The rows of a group lie close to one hidden flat surface of 14 dimensions, which passes through zero. Surfaces can cross.
(in the rows, 100 means zero)
Some rows, each with its group after it:
88; 114; 115; 105; 81; 121; 92; 76; 68; 106; 134; 96; 83; 74; 105; 106; 126; 106; 88; 76; 108; 105; 126; 95; 110  Razo
101; 74; 107; 134; 77; 137; 67; 81; 122; 80; 93; 113; 104; 69; 122; 81; 111; 103; 124; 104; 72; 126; 119; 88; 102  ledi
112; 60; 102; 93; 86; 106; 69; 103; 112; 59; 51; 86; 125; 90; 107; 100; 79; 109; 130; 95; 123; 82; 88; 116; 75  Razo
82; 77; 102; 123; 129; 91; 142; 92; 124; 93; 81; 130; 98; 99; 63; 50; 100; 109; 122; 123; 64; 137; 128; 76; 97  Tig
60; 102; 102; 89; 104; 108; 125; 93; 89; 113; 126; 83; 81; 104; 124; 119; 91; 100; 61; 102; 107; 78; 109; 95; 98  Tig
82; 102; 103; 109; 129; 89; 111; 116; 95; 106; 111; 86; 83; 138; 96; 122; 102; 132; 134; 125; 114; 141; 93; 122; 99  fase
113; 120; 74; 91; 95; 111; 78; 113; 97; 68; 108; 80; 110; 66; 88; 102; 71; 102; 61; 119; 97; 95; 76; 78; 106  Razo
109; 95; 104; 112; 115; 78; 108; 119; 97; 110; 74; 87; 128; 120; 65; 94; 69; 98; 81; 122; 78; 123; 90; 132; 85  fase
104; 106; 81; 129; 105; 106; 111; 127; 101; 73; 103; 86; 110; 127; 88; 79; 109; 96; 59; 120; 110; 132; 58; 72; 73  ledi
104; 96; 117; 79; 111; 144; 119; 77; 85; 70; 81; 93; 75; 86; 75; 114; 89; 120; 96; 94; 112; 99; 76; 75; 88  Razo
106; 103; 99; 110; 85; 110; 88; 117; 84; 79; 105; 90; 116; 73; 96; 99; 91; 100; 82; 105; 107; 106; 100; 100; 101  Tig
75; 91; 89; 78; 95; 128; 96; 98; 106; 73; 97; 85; 98; 126; 167; 132; 66; 104; 98; 138; 84; 90; 103; 87; 104  ledi
116; 107; 113; 69; 84; 121; 98; 93; 82; 81; 90; 97; 93; 91; 102; 139; 77; 101; 94; 83; 110; 63; 75; 109; 115  ledi
101; 88; 92; 70; 64; 118; 95; 66; 100; 75; 87; 79; 88; 104; 131; 125; 90; 89; 93; 125; 30; 98; 74; 52; 126  ledi
96; 77; 66; 75; 73; 101; 69; 110; 91; 48; 134; 44; 92; 104; 100; 102; 82; 120; 109; 98; 136; 107; 98; 82; 66  fase
106; 139; 111; 93; 94; 84; 104; 109; 58; 87; 66; 119; 150; 121; 124; 91; 101; 71; 53; 108; 83; 89; 106; 85; 130  fase
128; 82; 107; 99; 90; 132; 76; 88; 105; 105; 102; 95; 106; 66; 81; 95; 69; 92; 78; 79; 103; 82; 110; 104; 73  Razo
98; 87; 104; 100; 108; 82; 113; 107; 97; 98; 71; 98; 121; 145; 104; 78; 113; 86; 91; 90; 120; 95; 97; 95; 70  Razo
113; 117; 109; 100; 60; 56; 101; 122; 57; 115; 118; 84; 125; 104; 110; 104; 130; 76; 108; 101; 83; 124; 107; 110; 118  fase
96; 77; 110; 96; 106; 104; 113; 103; 105; 111; 87; 104; 116; 113; 120; 102; 76; 91; 99; 114; 88; 94; 122; 106; 91  ledi
95; 93; 116; 118; 99; 109; 101; 118; 104; 119; 101; 116; 108; 77; 135; 128; 105; 96; 107; 109; 110; 87; 97; 119; 121  Razo
117; 113; 77; 126; 121; 139; 109; 133; 149; 63; 91; 143; 96; 124; 85; 83; 71; 97; 106; 85; 139; 86; 76; 130; 87  fase
110; 100; 84; 77; 80; 84; 114; 120; 92; 83; 111; 101; 121; 91; 109; 85; 78; 72; 92; 106; 100; 81; 111; 78; 103  Razo
102; 67; 121; 119; 106; 74; 90; 93; 91; 144; 103; 53; 103; 109; 77; 129; 86; 123; 103; 149; 38; 162; 86; 123; 96  fase
49; 105; 128; 118; 128; 104; 102; 73; 88; 132; 95; 110; 91; 92; 101; 98; 116; 128; 100; 92; 102; 106; 151; 131; 101  Tig
99; 105; 120; 95; 91; 101; 61; 79; 96; 123; 73; 97; 110; 66; 133; 147; 101; 103; 105; 114; 66; 82; 85; 120; 139  Razo
116; 82; 89; 98; 92; 78; 104; 103; 128; 97; 64; 120; 128; 58; 114; 70; 111; 71; 102; 121; 70; 81; 88; 46; 111  ledi
106; 87; 80; 82; 78; 82; 112; 105; 133; 95; 92; 99; 87; 119; 121; 99; 116; 79; 135; 95; 92; 83; 72; 86; 100  Tig
84; 104; 103; 101; 101; 92; 126; 77; 94; 86; 94; 119; 92; 120; 70; 49; 119; 98; 111; 76; 93; 116; 141; 84; 90  fase
72; 120; 84; 91; 102; 96; 88; 93; 95; 87; 119; 120; 101; 113; 129; 71; 115; 98; 99; 64; 146; 68; 159; 100; 103  Razo
95; 86; 97; 100; 129; 104; 130; 101; 127; 102; 96; 126; 93; 95; 82; 87; 74; 105; 109; 113; 96; 94; 114; 93; 100  ledi
93; 79; 93; 89; 92; 93; 128; 114; 113; 112; 137; 104; 83; 95; 107; 105; 76; 98; 140; 111; 94; 102; 128; 109; 103  ledi
89; 99; 104; 108; 105; 135; 85; 88; 99; 86; 114; 95; 71; 71; 103; 117; 113; 128; 107; 92; 127; 102; 92; 94; 98  fase
101; 83; 88; 105; 89; 61; 84; 117; 92; 107; 115; 62; 101; 118; 100; 106; 122; 112; 131; 122; 91; 145; 89; 100; 92  fase
119; 100; 81; 113; 115; 129; 33; 68; 129; 107; 103; 90; 100; 112; 88; 91; 80; 113; 57; 79; 106; 87; 96; 109; 77  Tig
90; 96; 80; 86; 90; 83; 107; 114; 101; 76; 108; 79; 93; 118; 101; 98; 101; 100; 118; 104; 110; 105; 86; 99; 92  Tig
95; 61; 105; 96; 101; 74; 116; 112; 111; 111; 84; 91; 111; 73; 107; 100; 89; 104; 147; 142; 74; 119; 109; 91; 97  ledi
127; 75; 128; 115; 67; 94; 131; 114; 80; 97; 77; 105; 129; 82; 91; 83; 116; 71; 101; 105; 76; 116; 89; 80; 96  Tig
92; 113; 102; 81; 118; 89; 95; 93; 89; 124; 96; 87; 96; 97; 104; 111; 117; 106; 76; 80; 137; 69; 91; 96; 90  ledi
68; 112; 110; 107; 108; 137; 104; 76; 95; 77; 86; 110; 83; 91; 114; 109; 115; 117; 86; 90; 109; 89; 96; 91; 108  Tig
96; 84; 83; 70; 86; 102; 105; 95; 117; 85; 96; 101; 97; 101; 144; 103; 87; 83; 111; 108; 92; 69; 102; 65; 103  ledi
119; 123; 82; 90; 81; 73; 84; 104; 96; 122; 133; 81; 93; 50; 86; 96; 122; 92; 104; 103; 88; 111; 92; 78; 110  Razo
97; 82; 97; 121; 121; 122; 77; 75; 142; 108; 87; 122; 97; 115; 91; 78; 81; 111; 104; 91; 91; 98; 123; 123; 84  fase
103; 87; 107; 117; 115; 133; 120; 84; 129; 104; 99; 130; 78; 102; 86; 95; 92; 103; 107; 104; 77; 106; 94; 90; 107  Tig
113; 104; 111; 93; 103; 93; 64; 86; 85; 136; 115; 84; 103; 92; 98; 113; 101; 109; 96; 87; 108; 99; 117; 118; 97  Tig
98; 112; 105; 94; 122; 91; 100; 89; 95; 112; 89; 105; 89; 51; 78; 84; 130; 118; 117; 98; 116; 107; 101; 74; 97  Razo
120; 56; 105; 105; 95; 131; 94; 95; 121; 87; 89; 100; 98; 120; 143; 113; 110; 95; 107; 106; 115; 92; 68; 59; 82  fase
86; 86; 112; 101; 120; 115; 110; 88; 105; 122; 95; 109; 113; 92; 113; 104; 62; 101; 72; 123; 74; 88; 134; 98; 103  ledi
93; 107; 104; 103; 135; 133; 104; 99; 116; 74; 88; 130; 82; 67; 89; 110; 81; 137; 133; 116; 114; 105; 102; 102; 123  Tig
110; 81; 82; 87; 64; 120; 126; 115; 101; 53; 106; 66; 86; 107; 96; 115; 82; 90; 83; 117; 87; 104; 42; 64; 88  Tig
119; 88; 108; 117; 90; 134; 109; 98; 107; 95; 108; 112; 103; 142; 80; 80; 78; 79; 65; 61; 110; 92; 107; 124; 62  fase
91; 90; 87; 101; 112; 119; 121; 86; 117; 77; 113; 97; 68; 130; 67; 94; 81; 119; 105; 106; 83; 123; 94; 93; 91  fase
95; 138; 119; 92; 125; 69; 57; 102; 59; 139; 92; 87; 115; 35; 113; 135; 127; 129; 111; 117; 119; 105; 109; 119; 134  Tig
107; 115; 53; 100; 115; 67; 69; 113; 137; 101; 99; 92; 106; 101; 84; 80; 88; 105; 108; 120; 89; 109; 90; 104; 98  Razo
114; 68; 105; 98; 57; 82; 90; 80; 89; 109; 100; 67; 116; 111; 103; 81; 113; 75; 81; 96; 54; 112; 104; 74; 78  ledi
80; 92; 113; 72; 110; 92; 125; 75; 77; 105; 93; 87; 92; 140; 85; 79; 103; 100; 85; 63; 126; 84; 134; 95; 60  fase
98; 93; 106; 83; 124; 68; 129; 112; 89; 106; 73; 92; 100; 104; 83; 75; 140; 105; 128; 92; 152; 106; 91; 79; 62  Razo
103; 63; 86; 112; 79; 99; 69; 101; 130; 74; 72; 105; 122; 113; 132; 76; 114; 86; 114; 80; 123; 74; 98; 97; 79  Razo
98; 98; 108; 96; 107; 80; 112; 108; 89; 120; 106; 100; 107; 94; 86; 97; 91; 98; 100; 96; 105; 96; 121; 113; 97  ledi
100; 82; 119; 101; 86; 98; 125; 91; 88; 118; 101; 107; 107; 107; 113; 92; 118; 76; 82; 90; 88; 91; 109; 77; 95  Razo
92; 91; 96; 83; 124; 82; 116; 104; 98; 123; 129; 70; 70; 94; 73; 127; 88; 131; 124; 128; 98; 126; 92; 99; 95  Tig
115; 106; 109; 104; 91; 108; 100; 94; 87; 85; 108; 100; 90; 122; 46; 102; 74; 111; 106; 80; 90; 118; 102; 145; 102  ledi
108; 107; 64; 120; 93; 120; 61; 104; 145; 92; 125; 103; 82; 62; 99; 96; 101; 108; 94; 97; 107; 89; 73; 97; 102  fase
118; 98; 108; 126; 95; 114; 90; 98; 104; 120; 121; 112; 108; 76; 98; 83; 121; 88; 81; 84; 106; 102; 110; 90; 93  Tig

New rows. What belongs after each?
136; 106; 121; 105; 93; 119; 105; 115; 71; 90; 81; 97; 128; 81; 65; 103; 64; 93; 70; 111; 86; 114; 86; 110; 96  Razo
118; 81; 89; 117; 76; 98; 103; 108; 112; 91; 124; 98; 97; 84; 71; 70; 100; 93; 115; 96; 86; 126; 107; 90; 89  Razo
100; 114; 79; 98; 101; 93; 93; 109; 97; 86; 103; 96; 114; 109; 98; 75; 103; 90; 66; 95; 116; 92; 100; 80; 89  Razo
74; 107; 127; 97; 105; 113; 122; 92; 76; 102; 87; 107; 86; 79; 123; 111; 144; 104; 107; 84; 135; 86; 99; 84; 103  Tig
113; 57; 128; 118; 119; 120; 101; 129; 101; 126; 98; 83; 108; 111; 125; 135; 100; 109; 103; 107; 151; 102; 71; 118; 59  fase
80; 88; 113; 127; 107; 117; 72; 77; 100; 111; 84; 91; 112; 65; 102; 95; 99; 113; 65; 103; 86; 100; 117; 109; 92  Tig
64; 164; 51; 70; 138; 78; 64; 69; 120; 68; 90; 109; 68; 103; 90; 105; 104; 144; 121; 111; 96; 90; 98; 95; 153  ledi
131; 94; 100; 129; 99; 134; 90; 100; 114; 129; 136; 106; 103; 86; 91; 100; 80; 85; 44; 98; 87; 99; 93; 91; 92  Tig
114; 71; 110; 78; 68; 64; 111; 92; 92; 137; 121; 82; 94; 76; 94; 84; 142; 74; 109; 59; 122; 75; 105; 73; 76  ledi
115; 102; 116; 92; 84; 93; 133; 123; 90; 98; 90; 117; 97; 85; 119; 113; 136; 84; 142; 97; 116; 96; 73; 89; 117  Tig
86; 117; 98; 100; 88; 114; 102; 101; 92; 60; 96; 116; 94; 114; 111; 88; 122; 103; 120; 75; 126; 98; 109; 105; 103  Tig
62; 102; 83; 94; 108; 83; 103; 124; 74; 65; 103; 72; 124; 135; 120; 78; 86; 113; 95; 132; 116; 135; 140; 90; 78  ledi
117; 94; 129; 82; 95; 103; 74; 67; 76; 124; 70; 67; 105; 110; 78; 127; 85; 107; 83; 92; 69; 106; 89; 124; 85  Razo
81; 86; 122; 98; 111; 105; 139; 86; 87; 97; 81; 101; 85; 99; 90; 95; 126; 110; 108; 100; 102; 113; 96; 74; 91  Tig
115; 117; 95; 65; 91; 86; 132; 123; 58; 84; 120; 91; 122; 126; 94; 99; 64; 77; 67; 110; 100; 91; 109; 79; 107  Tig
81; 103; 88; 99; 100; 114; 83; 69; 112; 93; 108; 91; 87; 92; 105; 106; 92; 113; 68; 109; 71; 94; 101; 73; 114  Razo
140; 113; 103; 127; 95; 92; 96; 130; 111; 119; 115; 126; 113; 118; 95; 94; 115; 81; 123; 93; 105; 121; 86; 129; 107  Tig
119; 81; 97; 97; 105; 72; 106; 103; 125; 133; 84; 109; 115; 87; 104; 91; 101; 80; 104; 118; 76; 91; 91; 80; 103  Tig
117; 100; 95; 110; 112; 111; 88; 94; 118; 99; 80; 87; 91; 100; 73; 114; 106; 109; 78; 103; 97; 103; 37; 93; 92  ledi
101; 102; 121; 90; 104; 128; 95; 83; 66; 113; 119; 86; 103; 95; 76; 95; 71; 104; 57; 68; 122; 89; 143; 114; 68  Razo
52; 90; 104; 129; 87; 125; 125; 128; 96; 75; 121; 77; 84; 80; 107; 120; 90; 118; 93; 118; 113; 117; 90; 126; 91  Tig
90; 108; 63; 119; 87; 112; 84; 94; 127; 90; 150; 101; 76; 91; 111; 76; 123; 101; 93; 94; 97; 108; 109; 70; 102  ledi
89; 95; 146; 98; 114; 88; 174; 121; 63; 133; 79; 118; 121; 85; 110; 116; 100; 79; 84; 128; 83; 99; 107; 92; 115  Tig
92; 79; 110; 103; 94; 110; 116; 132; 104; 73; 86; 101; 101; 111; 132; 151; 73; 110; 136; 131; 102; 97; 65; 130; 124  Razo
118; 61; 100; 121; 76; 137; 55; 72; 130; 86; 103; 78; 82; 55; 70; 112; 75; 125; 118; 103; 64; 123; 89; 114; 91  Razo
97; 76; 96; 107; 86; 108; 114; 89; 111; 100; 109; 91; 92; 115; 111; 98; 103; 87; 70; 106; 74; 98; 83; 68; 98  Razo
135; 99; 97; 119; 115; 99; 79; 106; 117; 148; 123; 99; 114; 138; 83; 106; 63; 87; 58; 101; 80; 106; 97; 134; 85  Tig
107; 108; 86; 63; 135; 76; 103; 109; 113; 110; 92; 90; 81; 90; 65; 109; 71; 125; 149; 113; 119; 104; 100; 129; 84  Razo
106; 107; 102; 112; 119; 97; 103; 118; 101; 133; 118; 107; 114; 72; 86; 105; 77; 95; 64; 107; 107; 83; 104; 116; 105  ledi
105; 72; 133; 123; 64; 103; 108; 80; 94; 121; 101; 107; 97; 128; 111; 116; 111; 86; 122; 96; 45; 121; 110; 129; 116  Razo
58; 102; 72; 100; 99; 47; 112; 138; 101; 86; 79; 79; 137; 87; 121; 86; 92; 89; 87; 142; 93; 95; 102; 102; 101  Tig
85; 88; 123; 132; 113; 123; 147; 92; 101; 103; 100; 125; 90; 96; 77; 79; 104; 106; 98; 112; 74; 129; 117; 91; 102  Tig
67; 84; 103; 100; 122; 120; 97; 83; 99; 81; 91; 77; 83; 137; 97; 101; 86; 135; 105; 108; 111; 126; 114; 107; 71  ledi
80; 107; 105; 95; 88; 99; 90; 78; 78; 87; 103; 80; 86; 122; 112; 94; 137; 111; 110; 83; 106; 120; 113; 88; 91  ledi
74; 92; 123; 88; 95; 90; 109; 98; 74; 107; 89; 102; 119; 131; 153; 103; 99; 94; 126; 116; 84; 114; 152; 114; 104  ledi
93; 90; 97; 93; 93; 86; 121; 115; 101; 128; 133; 84; 84; 109; 113; 123; 94; 95; 108; 118; 85; 109; 97; 105; 99  ledi
123; 113; 104; 79; 99; 106; 92; 69; 89; 90; 83; 102; 86; 146; 87; 103; 109; 100; 102; 83; 83; 106; 81; 87; 106  Tig
94; 102; 126; 107; 110; 124; 119; 114; 77; 78; 55; 107; 125; 146; 148; 107; 115; 93; 93; 114; 117; 113; 85; 95; 87  ledi
98; 103; 86; 125; 123; 118; 19; 65; 142; 101; 59; 108; 108; 72; 119; 111; 97; 130; 99; 119; 69; 99; 87; 112; 125  fase
92; 97; 132; 79; 72; 120; 112; 84; 67; 84; 90; 110; 97; 81; 135; 129; 98; 98; 132; 101; 80; 97; 120; 98; 131  ledi
63; 87; 91; 106; 97; 131; 86; 66; 105; 68; 115; 94; 72; 52; 115; 98; 116; 126; 85; 104; 97; 92; 109; 46; 115  Razo
75; 112; 86; 92; 132; 78; 109; 97; 106; 101; 92; 103; 110; 95; 72; 77; 60; 110; 79; 120; 81; 95; 132; 106; 103  fase
78; 102; 90; 128; 126; 83; 72; 102; 115; 128; 103; 77; 102; 110; 98; 86; 126; 116; 75; 95; 129; 110; 96; 117; 66  Tig
106; 103; 112; 137; 79; 119; 79; 99; 94; 103; 113; 118; 124; 105; 108; 93; 86; 85; 73; 96; 67; 109; 130; 130; 118  Razo
104; 101; 96; 82; 112; 87; 86; 117; 96; 82; 70; 105; 131; 82; 100; 96; 71; 102; 104; 105; 124; 73; 111; 118; 101  ledi
130; 107; 78; 119; 93; 100; 73; 131; 127; 101; 110; 116; 120; 56; 114; 96; 99; 84; 98; 112; 109; 86; 82; 93; 112  Tig
82; 137; 82; 110; 112; 105; 130; 133; 94; 77; 141; 124; 84; 128; 108; 92; 106; 103; 103; 95; 139; 106; 112; 105; 113  Razo
100; 93; 99; 128; 50; 110; 88; 107; 116; 95; 103; 103; 105; 101; 138; 92; 141; 67; 99; 69; 102; 86; 83; 112; 92  Tig
113; 74; 138; 100; 108; 131; 100; 84; 99; 117; 70; 100; 101; 122; 113; 134; 86; 102; 100; 93; 100; 90; 86; 122; 85  fase
78; 84; 107; 101; 100; 82; 89; 84; 99; 96; 77; 100; 114; 100; 112; 95; 99; 109; 115; 113; 77; 102; 124; 104; 115  Razo
105; 120; 103; 99; 116; 98; 135; 102; 97; 125; 121; 109; 82; 108; 70; 112; 97; 95; 70; 102; 91; 97; 73; 95; 115  ledi
115; 108; 90; 131; 66; 104; 90; 121; 101; 88; 118; 103; 115; 103; 106; 83; 122; 74; 77; 86; 97; 111; 84; 97; 99  Tig
130; 129; 77; 108; 69; 74; 64; 116; 92; 85; 118; 104; 131; 111; 93; 80; 97; 79; 100; 98; 74; 117; 113; 111; 123  Tig
106; 88; 99; 94; 106; 89; 121; 111; 115; 115; 104; 105; 95; 93; 94; 97; 95; 94; 113; 108; 100; 97; 97; 91; 94  Razo
114; 86; 107; 99; 107; 115; 74; 83; 90; 97; 94; 81; 106; 125; 83; 84; 99; 109; 75; 66; 137; 99; 109; 100; 54  Tig
120; 81; 132; 105; 110; 114; 121; 81; 101; 125; 93; 117; 85; 120; 81; 100; 108; 100; 117; 84; 95; 114; 100; 102; 88  Tig
73; 109; 80; 117; 130; 72; 103; 103; 123; 95; 89; 111; 89; 126; 102; 69; 148; 120; 129; 100; 124; 117; 96; 91; 98  Razo
